Each new row is followed by its nearest point in the smallest flat space through zero that holds the last named rows.

Z836 (5 x 10):
-2.249  -2.586  -1.408  0.042  0.359  -2.038  -0.590  0.762  2.526  1.682
1.348  -0.453  -0.826  0.469  1.463  1.789  2.252  -4.772  0.010  -0.926
2.152  0.887  3.622  -0.960  3.126  -2.858  -1.506  5.334  0.220  -2.610
0.580  1.591  0.366  -1.700  0.477  -2.326  -0.781  -3.923  -1.686  0.519
0.696  2.532  0.290  -1.792  2.054  -1.988  -0.915  -0.788  -1.809  -4.550
New rows:
-0.835  1.135  -0.652  -3.637  -0.213  -0.918  1.660  1.959  1.955  -3.798 -> -1.004  0.444  -0.970  -0.534  1.128  -0.882  -0.601  1.661  0.166  -3.643
-0.081  1.519  0.468  2.630  -2.330  1.148  1.169  0.168  0.933  0.657 -> 0.111  0.084  -0.016  0.909  -1.623  2.158  0.570  0.519  -0.357  0.985
3.744  -1.220  1.517  -2.612  -3.000  2.374  3.196  1.514  -0.697  1.812 -> 2.257  0.317  2.157  1.223  -1.180  2.717  1.036  0.807  -0.682  2.193
2.269  2.791  -3.074  0.094  -1.497  1.178  2.225  -1.514  0.390  3.686 -> 0.386  0.243  -0.192  0.559  -1.877  1.871  0.822  -2.544  -0.895  2.477
2.306  1.174  -2.013  -0.286  -0.102  0.839  -1.952  2.001  0.561  -2.281 -> -0.064  0.874  -0.060  -0.005  0.142  0.539  -0.207  1.870  -0.476  -2.471

Z11:
4.583  0.704  2.101  -2.308  2.640  -0.491  -1.318  -1.800  -3.860  -3.740
-3.694  2.082  0.550  -1.494  2.701  -4.595  1.742  1.835  -3.706  2.514
4.455  -1.672  2.243  1.568  0.718  -0.201  0.079  4.386  -4.516  -1.159
1.585  4.273  -1.236  -3.451  3.127  3.318  2.891  1.472  0.056  -3.491
3.283  1.945  -2.441  -0.888  3.192  4.098  -1.167  -0.423  -0.460  0.489
New rows:
-1.788  -1.549  0.785  -3.320  3.653  -0.376  3.370  -2.585  1.014  -3.838 -> -1.017  2.208  0.840  -3.174  0.658  -0.922  1.570  -1.921  0.530  -3.473
-3.826  2.801  0.649  3.851  -0.893  0.675  -1.782  -1.895  -2.615  -2.202 -> -0.994  -0.109  0.367  -0.296  -0.266  -1.226  -0.249  -1.098  0.065  0.125
1.403  -0.484  0.136  2.063  -0.297  0.367  2.963  1.813  0.977  -2.691 -> 0.958  -0.389  0.771  0.451  -1.299  1.136  1.783  2.536  0.635  -2.253
0.162  1.848  0.763  -2.900  1.541  2.987  0.425  3.633  3.233  -2.809 -> 0.679  2.171  -0.789  -1.500  0.470  2.930  2.710  1.933  1.579  -2.878

Z623 (5 x 10):
1.039  2.463  3.712  5.619  5.881  1.921  -0.918  0.323  3.261  -1.502
1.301  -2.277  3.436  1.742  4.738  1.716  0.394  1.973  0.077  0.000
4.306  -1.673  7.976  2.318  1.281  -0.533  2.168  -2.644  0.687  0.575
2.114  -1.621  5.025  6.857  3.836  0.322  -1.053  -3.064  2.935  -2.618
0.522  -1.722  6.501  -0.056  1.427  3.561  0.505  -2.108  -1.682  -2.106
New rows:
-1.156  1.497  0.276  -1.797  3.173  0.254  -0.798  2.119  -2.420  0.165 -> -0.878  0.883  -0.050  -1.439  1.969  2.015  0.150  2.587  -0.839  0.378
0.591  -0.325  -0.087  -3.166  1.698  2.392  2.291  -0.611  1.604  -0.659 -> -0.201  0.270  1.150  -1.289  0.596  1.372  0.459  0.785  -0.932  0.144
0.831  0.903  -0.116  -0.900  0.642  -1.812  -1.114  2.448  5.583  1.132 -> 1.077  1.774  -1.204  1.376  1.201  -1.739  0.349  1.625  1.870  1.703

Z591, 5 rows:
-0.570  -5.392  0.994  -5.206  1.058  5.064  -3.617  4.362  3.822  3.505
0.341  -4.963  -0.576  -2.196  2.890  3.324  1.357  1.715  0.570  -0.811
0.612  -3.483  2.049  -0.577  -0.669  1.569  -2.479  0.265  2.399  -4.266
1.896  -1.753  -0.326  2.367  -1.337  0.813  -3.641  2.955  -2.412  -1.463
-2.165  -0.520  -0.809  1.957  0.937  4.828  -1.170  -0.215  -0.248  2.489
New rows:
-1.787  -3.184  -0.046  -0.757  1.243  -0.215  0.726  -1.070  -0.236  1.160 -> -0.456  -1.201  -0.288  -1.019  1.350  1.250  1.229  -0.059  0.534  0.377
-0.704  -2.208  -2.698  -0.234  0.129  -2.471  -2.890  2.843  -3.453  0.775 -> 1.999  -0.864  -1.205  0.277  -0.367  -0.705  -1.440  3.501  -2.694  1.066
3.537  -3.581  -3.678  0.321  -1.071  2.534  -0.316  -2.400  -1.656  1.401 -> 0.391  -1.830  -1.187  1.038  1.187  1.995  0.126  1.300  -1.746  -0.011

Z302, 5 rows:
-2.290  -2.227  -5.522  2.452  -0.282  3.541  -1.839  0.103  -0.010  -0.506
-0.841  -1.703  -4.195  -0.834  3.305  3.587  4.655  2.779  -6.065  0.573
-1.257  -4.754  -3.803  0.099  3.919  3.803  -1.276  -2.707  -1.434  -4.721
-4.623  2.022  -3.074  0.548  1.353  -1.097  -1.663  1.178  -2.760  -4.023
-2.181  0.298  -2.285  -3.253  4.886  0.741  -1.012  6.135  -0.680  -5.063
New rows:
3.527  0.657  1.012  3.256  0.836  -1.730  3.668  -2.046  0.530  2.328 -> 2.013  -0.168  2.058  0.317  -1.279  -0.387  2.267  -2.157  -0.785  2.825
-1.486  -0.530  -3.134  2.661  3.493  1.108  0.127  -1.171  3.780  -1.413 -> -0.945  -1.823  -2.314  0.717  0.640  1.792  -2.116  -0.433  1.198  -1.806
2.505  3.488  -1.832  -2.866  0.177  -1.328  -1.980  1.259  -2.778  -2.976 -> -1.334  1.668  0.331  -1.285  1.482  -1.511  -0.136  1.755  -1.127  -2.178
-0.833  -1.970  -3.730  3.847  -1.137  -2.732  -2.609  -0.198  1.081  -2.566 -> -2.483  -0.098  -2.523  2.090  -1.061  0.299  -3.242  -1.228  1.142  -1.773

Z25 (5 x 10):
-1.825  -1.116  0.145  1.182  -0.229  -1.236  -2.587  0.080  2.999  -3.829
3.351  4.271  -1.192  1.218  -2.334  2.791  -4.678  2.692  -0.931  -4.002
1.547  -0.317  1.016  -1.364  -0.875  -3.472  -3.570  1.674  3.536  -3.011
1.494  3.269  0.296  -1.894  1.148  2.684  -5.081  0.585  4.645  -0.955
0.720  4.230  1.349  -1.841  1.582  1.935  1.443  0.345  0.515  -1.745
New rows:
-0.499  -3.863  4.183  2.394  -1.081  -4.115  -1.361  -0.691  -2.989  1.908 -> -0.175  -4.176  -0.437  0.965  -1.666  -3.858  0.559  0.118  -1.309  1.216
1.893  0.316  4.809  -0.224  1.530  0.924  -1.205  -5.089  0.087  0.861 -> -0.143  0.725  0.585  -1.463  1.450  0.822  0.279  -0.650  1.468  1.379
2.626  2.736  -1.970  0.886  2.970  2.560  5.546  -5.309  -1.266  -1.689 -> -1.251  3.043  0.592  -0.115  1.814  3.136  4.488  -0.990  -2.254  -0.229
-1.508  -2.483  0.621  1.084  0.879  1.587  -1.952  1.039  -0.617  1.202 -> -1.005  -1.481  -1.010  1.217  -0.169  0.875  -1.289  -0.722  0.284  1.163
-0.322  -4.714  1.804  -0.061  -0.528  1.363  0.144  1.114  0.381  3.236 -> -0.480  -2.731  -0.620  0.078  0.012  -0.703  -0.245  -0.916  0.164  3.370
0.145  -2.882  -0.354  0.091  -0.982  1.203  0.690  -0.001  0.869  2.747 -> -0.326  -1.915  -0.673  0.184  0.030  0.015  -0.276  -0.782  -0.089  2.915

Z916, 5 rows:
-0.557  -0.002  2.270  1.918  -2.431  -2.204  2.876  5.556  1.461  -4.965
0.176  1.781  1.563  3.391  0.135  -6.175  0.321  5.508  5.428  3.267
-0.435  1.527  5.878  1.871  1.247  -0.701  1.905  4.364  2.726  -1.346
4.324  2.581  -0.569  0.734  -2.201  -4.099  1.314  3.175  1.734  -3.923
-2.776  7.023  0.539  -3.912  -0.872  -2.052  3.565  5.843  1.044  -2.543
New rows:
3.419  0.555  1.762  -3.847  1.863  1.311  -0.923  -3.745  2.615  -0.967 -> 3.664  2.113  1.433  -1.291  2.043  1.662  -0.828  -2.761  -0.500  -0.162
-3.628  1.904  -1.983  2.767  -3.261  -0.174  3.843  -0.534  -0.371  -0.526 -> -2.837  -0.445  -1.682  -0.477  -1.848  -0.737  1.108  1.960  -0.452  -0.989
0.654  -1.581  -1.086  -1.799  1.302  -3.230  1.856  -1.952  -2.023  2.626 -> 0.176  0.008  -2.020  -0.436  0.043  -0.554  -0.990  -1.261  -0.127  1.890
-2.530  -1.576  -3.400  3.280  -3.797  0.692  -2.139  0.105  -1.045  0.028 -> -2.024  -3.585  -3.209  1.192  -2.312  -0.768  -0.342  -0.044  -0.853  0.105

Z712:
-1.744  -0.678  -3.421  3.752  -1.847  -3.024  -0.374  -1.207  -4.469  -1.438
4.141  0.811  0.290  3.051  1.479  3.239  -2.903  -0.633  -2.163  1.761
1.506  0.445  -2.250  -1.807  -0.648  1.607  1.783  -1.188  0.536  -1.274
0.640  5.664  -1.037  3.046  6.623  2.617  0.624  -0.941  2.452  -2.343
-0.030  4.746  3.019  2.436  -0.740  3.822  -2.588  -0.147  -2.763  0.775
New rows:
-1.110  4.380  1.120  -2.016  0.108  -0.229  -3.129  2.497  -0.905  -1.671 -> -2.005  3.038  2.242  0.210  -0.371  1.090  -0.358  0.394  -0.151  -0.272
-0.878  2.482  -2.102  -1.442  1.619  -0.231  -2.265  -0.060  1.896  2.085 -> 0.006  0.897  0.396  0.076  1.568  0.424  0.179  0.157  1.207  -0.207
0.935  -1.559  1.097  1.115  2.048  -0.050  1.510  -0.734  -0.859  -3.558 -> 0.274  0.021  -1.316  0.815  1.410  -0.471  0.411  -0.362  0.367  -0.675
2.924  -2.219  1.630  3.492  -0.972  2.408  2.033  -2.018  -1.839  -0.992 -> 2.439  -0.313  -1.136  1.139  -0.515  1.456  -0.992  -0.842  -1.898  0.535
1.168  -0.754  2.375  1.657  -1.652  3.172  -4.381  3.821  1.097  -0.610 -> 1.182  0.225  3.176  0.470  -0.193  1.763  -2.376  0.879  -0.633  2.320
-0.733  -0.233  -3.672  3.739  3.044  -0.019  0.616  2.628  -0.529  -0.100 -> 0.118  0.056  -2.172  3.203  3.047  -1.547  -0.207  -0.513  -0.285  -0.931

Z919 (5 x 10):
5.368  4.927  5.681  0.972  1.458  -2.024  4.358  0.443  0.831  -4.785
-2.341  5.041  2.433  4.186  -1.670  -4.483  1.673  4.313  -1.783  0.697
0.954  0.798  -0.302  -1.122  2.165  -5.468  6.339  -2.465  0.777  -4.255
-1.802  6.343  -0.350  -1.534  2.347  -5.626  7.158  0.178  -2.366  -3.192
-1.052  4.569  3.496  -1.339  0.407  -5.641  2.606  -0.152  1.642  -3.766
New rows:
-2.166  1.316  3.371  0.791  1.238  -0.543  0.069  -0.023  2.535  5.583 -> -1.545  0.996  1.270  0.755  -1.272  -0.738  -1.817  1.340  0.365  0.799
5.583  -1.815  -0.053  -3.789  -5.583  -0.928  -3.581  -1.434  4.497  -0.430 -> 1.932  -3.173  2.597  -1.278  -0.743  0.761  -3.430  -2.132  4.226  -1.482
2.512  -2.327  5.583  3.611  0.071  -3.090  -1.876  0.081  0.096  -3.898 -> 3.104  -1.018  4.457  3.156  -1.344  -2.491  -0.231  0.333  3.152  -1.947

Z705 (5 x 10):
0.402  1.108  2.333  -2.053  -0.434  -0.640  -0.447  5.026  3.846  6.646
2.068  5.461  -2.109  -0.701  1.552  -1.018  -0.636  3.928  2.952  0.633
-1.200  1.988  -2.235  0.973  -2.164  -1.781  -1.586  -0.825  0.402  -3.996
4.529  6.082  -2.228  0.105  2.736  -1.961  -0.111  -0.529  -3.472  -1.787
2.635  -1.204  -0.078  -1.106  -1.054  -6.376  -0.494  0.980  3.560  -0.254
New rows:
1.049  -1.507  -0.314  0.699  0.583  0.138  0.662  -0.806  0.244  -1.965 -> 0.540  -1.483  -0.665  0.307  0.921  -0.143  0.713  -1.013  0.176  -1.742
-0.084  0.328  0.230  -0.113  4.312  0.777  0.584  -2.601  -2.052  -2.104 -> 1.377  -0.191  -0.863  0.606  2.534  1.507  1.280  -1.873  -2.414  -1.840
-2.116  -5.583  -0.342  0.075  0.556  -0.643  -2.295  2.410  0.254  -1.116 -> -1.505  -3.833  0.416  0.086  -0.893  -0.038  0.378  -0.338  2.230  -0.630
-1.993  1.663  0.306  -0.257  -2.973  0.550  -0.127  -4.834  -0.287  1.265 -> -2.010  0.337  0.809  0.494  -2.544  0.184  -1.168  -1.357  -2.204  -0.055
-1.263  2.258  -0.874  0.678  -1.864  -1.212  4.200  0.340  -0.551  0.289 -> -0.214  1.334  -0.270  0.093  -0.569  -0.240  -0.563  0.165  -0.329  -0.151
-3.711  -4.412  0.027  -2.093  -3.331  0.005  0.006  0.372  -4.681  -0.420 -> -2.846  -3.055  1.975  0.523  -2.999  0.517  -0.590  -2.487  -2.242  0.207

Z186:
0.503  -2.081  3.728  4.866  -1.311  -6.426  1.744  -0.457  -0.751  -2.176
-2.528  -1.522  -0.215  -1.490  -2.669  -6.164  0.533  -7.632  -2.806  1.571
1.223  -1.155  -1.899  -2.048  -3.774  -4.329  -2.188  -0.420  -1.825  -1.703
-0.641  0.245  1.727  -1.488  -0.409  -6.051  -3.805  -2.255  -0.610  -3.033
3.120  0.387  0.597  2.985  -4.250  -2.859  2.960  -4.486  -4.405  -2.341
New rows:
4.925  1.802  -1.961  -0.705  -1.019  -2.536  -1.307  -1.458  1.665  -2.230 -> 2.231  1.115  -0.488  -0.846  -1.820  -1.240  -1.829  -0.216  -1.520  -2.915
1.723  2.355  -1.718  4.496  -0.101  -1.394  -2.803  -0.121  -0.055  3.478 -> 0.362  -0.185  0.225  0.738  -0.306  -0.211  0.534  0.159  -0.189  -0.189
-1.462  -2.065  -0.512  0.861  0.777  -1.773  -4.805  1.953  -1.520  -0.585 -> -0.541  -0.929  0.122  -1.135  0.044  -2.610  -2.493  1.877  1.033  -0.935

Z667 (5 x 10):
2.417  1.555  0.464  4.831  -4.544  -3.274  -3.459  0.446  -1.521  -3.818
-2.371  0.466  -1.141  0.519  -0.980  3.960  -0.551  0.817  -0.248  -1.745
-1.288  0.250  3.166  2.923  -2.489  3.837  -1.400  1.339  -0.756  -1.508
-1.177  -0.522  -1.753  0.235  1.320  6.550  -2.477  2.272  -1.506  -0.824
0.614  -3.718  -0.838  0.264  -0.156  -4.259  -5.442  1.350  0.353  -1.276
New rows:
1.904  -1.105  -3.412  2.542  1.370  -1.482  2.276  2.873  4.858  4.908 -> 1.237  -0.431  -0.824  -1.713  2.092  -1.664  0.854  -0.552  0.225  1.722
0.162  -2.462  -0.376  2.898  -0.010  -4.959  -1.613  2.613  -2.907  0.660 -> 2.073  -1.609  0.407  1.076  -0.341  -3.687  -3.236  0.631  -0.353  -0.468
0.656  3.334  2.098  2.665  1.851  4.696  0.516  -1.608  4.793  -0.356 -> -0.459  1.749  1.896  0.894  -0.429  3.745  2.075  -0.029  -0.599  0.476
-1.355  -0.746  -0.759  -0.739  -0.372  2.227  -2.299  1.531  0.245  2.217 -> -1.076  -1.498  -0.201  -0.558  0.982  2.211  -1.488  1.109  -0.039  0.115

Z100 (5 x 10):
-1.552  3.306  1.041  3.300  -1.800  0.566  1.553  -3.853  -5.237  0.244
0.978  -0.934  1.718  -7.135  -0.883  1.390  0.811  2.178  -1.780  -0.138
0.074  -0.679  1.361  0.185  -1.321  -1.570  2.167  -0.180  -3.135  -1.225
0.442  0.890  -3.879  -0.679  2.047  -3.094  -0.517  -2.895  -2.368  2.071
0.778  2.964  0.029  -2.558  1.023  3.046  -0.013  -3.299  0.233  -3.367
New rows:
1.851  3.627  -3.737  -1.847  -1.760  -1.868  -1.224  -2.855  2.525  -3.783 -> 1.367  1.452  -2.221  -1.201  2.529  -0.104  -0.344  -3.291  1.336  -3.047
3.317  2.116  2.119  3.365  -0.401  -3.800  2.354  -1.928  3.207  -0.878 -> 0.303  -0.504  -0.184  3.678  0.468  -1.716  0.918  -1.189  1.050  -2.857
-3.389  1.426  3.622  1.825  -1.586  -3.314  -2.641  -2.455  -0.992  -1.942 -> -0.654  0.786  0.944  3.039  -0.976  -0.247  1.102  -1.342  -1.517  -1.000
1.885  -1.381  -3.571  1.680  -2.392  -1.107  -0.477  -3.178  -1.030  -1.281 -> 0.366  0.297  -1.530  1.525  0.966  -2.150  0.545  -2.139  -0.925  -0.957
2.035  1.498  -3.825  -1.589  -1.788  -3.637  1.100  -2.657  -2.592  -0.973 -> 0.972  0.421  -2.242  -1.396  1.283  -3.124  1.140  -2.920  -3.303  -0.694

Z77 (5 x 10):
1.807  -0.052  -1.363  3.235  2.218  0.263  1.922  -1.604  1.853  0.908
0.857  -0.353  2.218  -0.125  -3.296  1.482  -3.170  2.042  0.809  4.243
1.930  0.074  -2.485  6.713  -0.046  1.143  -3.777  0.242  -2.506  3.077
-3.290  -6.625  -1.589  1.921  -0.300  1.086  0.385  3.633  -1.490  2.843
-1.590  -1.760  -1.391  -2.005  -0.898  -0.838  -0.047  3.438  -0.502  5.081
New rows:
-5.583  0.535  0.605  1.055  -1.060  1.795  0.299  3.547  1.018  -1.253 -> -2.017  -2.610  0.742  -0.771  -0.937  0.595  -0.180  1.372  -0.842  -0.802
0.239  -1.283  -0.209  0.014  2.083  -0.922  5.501  1.474  -2.902  0.310 -> -1.488  -1.650  -2.247  -0.401  2.157  -1.134  2.924  0.357  -0.156  -0.098
5.583  -0.956  -0.382  0.615  1.004  -0.021  1.242  -2.301  -1.302  1.197 -> 1.900  1.207  -0.726  2.096  1.126  0.076  0.474  -1.318  1.150  0.891
-0.625  2.691  1.455  0.735  0.923  -0.095  -0.101  0.096  0.244  -0.608 -> 0.760  1.474  0.325  -0.127  0.027  -0.154  -0.328  -0.857  0.111  -0.784
1.571  -0.003  0.586  -0.245  -0.373  2.599  -0.859  1.745  -5.583  4.610 -> -0.155  -0.038  -1.027  0.763  -1.524  0.000  -2.915  2.131  -2.065  3.449

Z141, 5 rows:
-0.052  2.607  3.332  2.461  -0.774  2.462  -3.128  0.588  4.023  2.577
-2.225  4.090  4.151  -4.327  -0.365  0.885  1.155  2.504  -2.434  3.157
0.252  -2.253  4.157  1.011  -2.448  2.614  -1.434  -1.605  -3.959  1.288
2.293  -0.784  3.578  3.702  -5.282  2.536  -6.063  1.389  -0.725  3.860
6.453  4.654  4.827  0.586  -0.867  3.295  -4.231  -3.412  0.959  1.031
New rows:
0.081  -0.585  2.879  2.421  -3.322  2.074  1.778  1.232  1.742  -2.758 -> -0.799  -1.008  1.452  1.836  -0.389  1.351  -0.818  -0.659  0.744  0.467
-3.430  -0.158  -1.677  3.304  -1.164  2.079  -0.602  -2.768  3.798  1.924 -> -2.259  -1.284  0.517  3.554  0.504  1.299  -0.843  -0.297  3.882  0.270
-0.400  -0.577  0.106  2.166  -2.775  -2.160  -1.974  -1.872  -2.700  1.263 -> 0.914  -2.004  0.209  1.087  -2.145  0.240  -1.499  0.177  -2.009  0.556
-1.763  -1.342  2.526  -3.869  -2.286  2.809  -2.418  -0.514  1.210  3.107 -> -1.335  0.694  3.316  0.025  -1.318  1.689  -0.946  0.892  -0.805  2.289
-2.548  1.942  -1.733  1.595  -2.428  0.168  -0.500  1.427  0.915  1.151 -> -1.482  0.224  -0.494  0.775  -0.871  -0.406  -0.862  2.480  1.522  1.480

Z335:
5.885  -1.574  1.409  -0.276  0.275  1.793  0.147  -2.406  2.326  0.179
2.001  -2.934  -2.610  2.139  -0.960  -0.681  -2.943  -3.569  0.656  -0.012
-0.264  -3.012  -0.857  -0.369  -0.058  0.508  2.822  0.612  -3.199  0.373
0.043  -1.677  -2.316  -1.994  0.299  1.571  1.346  0.126  -2.654  -1.124
3.582  0.718  -4.072  0.606  -2.499  1.444  2.890  2.604  -2.836  -1.926
New rows:
2.052  3.225  3.123  3.705  2.167  -3.729  0.523  -1.117  -1.491  0.903 -> 0.603  1.045  2.546  2.770  -0.877  -1.685  0.417  0.822  1.681  1.595
-2.706  2.146  -0.756  -2.623  1.848  -0.692  0.231  0.426  -2.817  1.222 -> -3.533  0.832  -0.297  -2.092  1.033  0.241  0.338  1.227  -1.493  -0.558
2.855  -2.867  -2.190  0.258  -3.606  1.307  -1.889  1.752  0.660  -3.415 -> 3.267  -0.420  -3.417  0.795  -1.549  0.828  -0.491  -0.647  -0.517  -1.413
-3.434  0.568  3.620  -1.537  0.920  -1.437  -1.853  -2.808  -3.016  -2.180 -> -3.946  -0.456  1.075  -1.744  1.842  -0.403  -1.322  -0.856  -0.014  0.397
0.315  0.664  -2.049  -1.358  1.270  3.278  1.604  -3.828  -3.119  -3.291 -> 0.900  -1.136  -2.787  -3.119  0.747  2.426  0.160  -0.791  -1.732  -1.933
1.839  1.846  -1.985  2.694  -1.198  -1.608  2.207  -0.467  -0.683  -3.499 -> 2.025  1.261  -2.362  1.916  -2.125  -0.221  0.477  1.347  -0.591  -0.857

Z514 (5 x 10):
1.118  1.125  -3.217  -2.498  1.515  3.112  -0.328  0.541  1.133  2.980
2.981  -0.587  -4.942  -4.247  -3.822  4.666  -4.824  -4.646  -2.909  0.392
-1.127  -0.980  -5.186  -7.804  -2.695  -3.130  -0.630  -3.091  1.673  4.319
5.786  6.671  -1.029  -6.169  -3.310  0.695  -0.568  -4.114  3.765  1.481
3.028  -1.668  -3.176  -4.372  -1.182  3.776  -0.643  -1.944  -0.436  -3.895
New rows:
2.591  1.510  3.365  -2.399  0.596  -1.055  -3.100  -1.113  -1.476  -2.729 -> 2.104  1.348  1.501  -0.121  -1.993  0.017  -0.499  -1.806  -0.154  -2.482
1.251  -2.032  0.189  1.976  -2.772  1.199  -0.314  0.852  -1.477  0.721 -> -0.173  -0.718  0.096  1.421  -0.608  0.882  -1.407  -0.477  -1.791  -0.335
1.103  -2.321  -3.699  3.613  -3.854  -3.684  3.667  -1.379  0.347  -2.891 -> -0.912  -2.174  0.928  -0.513  -1.578  -2.664  0.612  -0.988  -0.506  -2.959
2.266  -1.394  2.598  0.477  -3.597  1.823  2.589  0.620  3.198  3.248 -> 0.855  1.989  0.674  -0.254  0.089  -0.308  0.488  0.009  1.271  0.775
2.480  -2.548  -2.193  2.076  1.108  -1.249  -3.708  1.363  -1.934  -2.223 -> -0.374  -2.173  -0.424  1.245  -0.211  1.535  -1.179  -0.137  -2.249  -1.647
1.987  -2.453  -0.308  0.496  -2.940  -2.606  -1.858  -3.539  1.908  2.719 -> -0.432  0.370  -0.313  -1.264  -2.841  -2.342  -1.553  -2.503  -0.587  1.548
